There are 3 ways to turn a row about zero (a turn may also mirror it). The second row of each pair is the first, turned, with some noise.
Some pairs, each with its turn after it:
[-290 360 311 325]
[625 -236 34 -18] -> N

[-191 -436 -107 461]
[-19 -362 -468 -321] -> Y

[-341 -161 509 180]
[278 -317 -339 -302] -> N

[-84 -280 -73 405]
[130 190 -453 30] -> N

[-537 -72 90 40]
[130 -403 -361 189] -> N

[270 273 -188 518]
[-509 -107 -432 -159] -> B

[425 -271 359 541]
[-152 -503 -489 462] -> Y

[-162 511 -191 -281]
[-201 497 208 -13] -> Y

[517 -348 71 551]
[96 713 -245 -456] -> N

[-484 -206 -492 -374]
[298 -548 501 140] -> B

[-541 -342 -28 494]
[-200 -163 435 -687] -> B

[-329 263 -517 -95]
[-242 314 186 -487] -> Y

[-524 -80 -333 -457]
[260 -372 545 191] -> B

[243 482 284 -36]
[-253 347 -236 398] -> B

[292 -159 -138 -458]
[170 -231 498 35] -> Y

New pairs. What belongs after each?
[-213 -234 -25 450]
[207 179 -545 65] -> N

[-322 498 -130 -203]
[-109 581 93 -142] -> Y

[63 -551 -364 -203]
[249 -478 354 -416] -> Y

[-395 -321 226 -546]
[458 83 484 88] -> B

[-337 93 -221 93]
[-211 -288 266 -71] -> B

[-182 -371 -540 -297]
[-584 17 -267 385] -> N

[413 -97 -1 -309]
[-343 86 237 -202] -> N

[-478 337 -29 -24]
[-282 -43 517 238] -> B

[419 -432 -415 69]
[-211 -646 242 -175] -> Y

[163 115 -507 -317]
[-239 31 573 -185] -> Y

[-212 390 371 185]
[522 -239 99 -55] -> N

[372 152 -290 288]
[59 551 159 73] -> N

[149 464 -81 467]
[524 363 263 181] -> N

[429 375 452 90]
[-330 501 -395 250] -> B

[-446 -82 210 -207]
[477 282 -132 -126] -> Y

[267 214 -335 137]
[-432 -84 101 20] -> Y

[-243 -551 -147 402]
[115 -222 166 -716] -> B

[-328 241 -525 -536]
[-19 396 533 -534] -> Y

[-124 397 -287 -29]
[-317 300 122 -200] -> Y

[159 121 194 414]
[447 274 -28 -164] -> N

[446 57 -39 -535]
[-483 52 507 -155] -> N

[74 241 -496 -42]
[-86 -446 -162 214] -> B

[350 -147 510 -195]
[307 600 -246 44] -> B

[-283 259 -478 -451]
[-45 367 457 -400] -> Y

[338 531 428 34]
[362 -52 583 -350] -> N

[-428 411 489 151]
[-544 344 442 86] -> B

[-369 490 340 477]
[-758 344 282 -62] -> B

[-112 68 353 -347]
[-114 -472 146 -187] -> N

[-335 -473 495 292]
[479 -190 -636 11] -> Y

[-100 191 352 75]
[99 217 -235 214] -> Y

[-168 -328 -54 326]
[12 -128 116 -467] -> B

[-249 -202 296 219]
[-56 229 220 -368] -> B

[522 147 501 250]
[-127 -126 -228 723] -> Y

[-197 83 -338 235]
[-290 106 -140 -314] -> Y

[393 384 -52 383]
[-546 -15 -97 289] -> Y

[-463 403 61 -231]
[110 617 37 -137] -> Y

[-306 387 6 -88]
[204 -317 128 264] -> N

[-255 -176 97 -241]
[278 32 305 17] -> B

[-405 -368 297 320]
[-37 163 412 -546] -> B

[-316 -111 307 -336]
[218 208 386 97] -> B

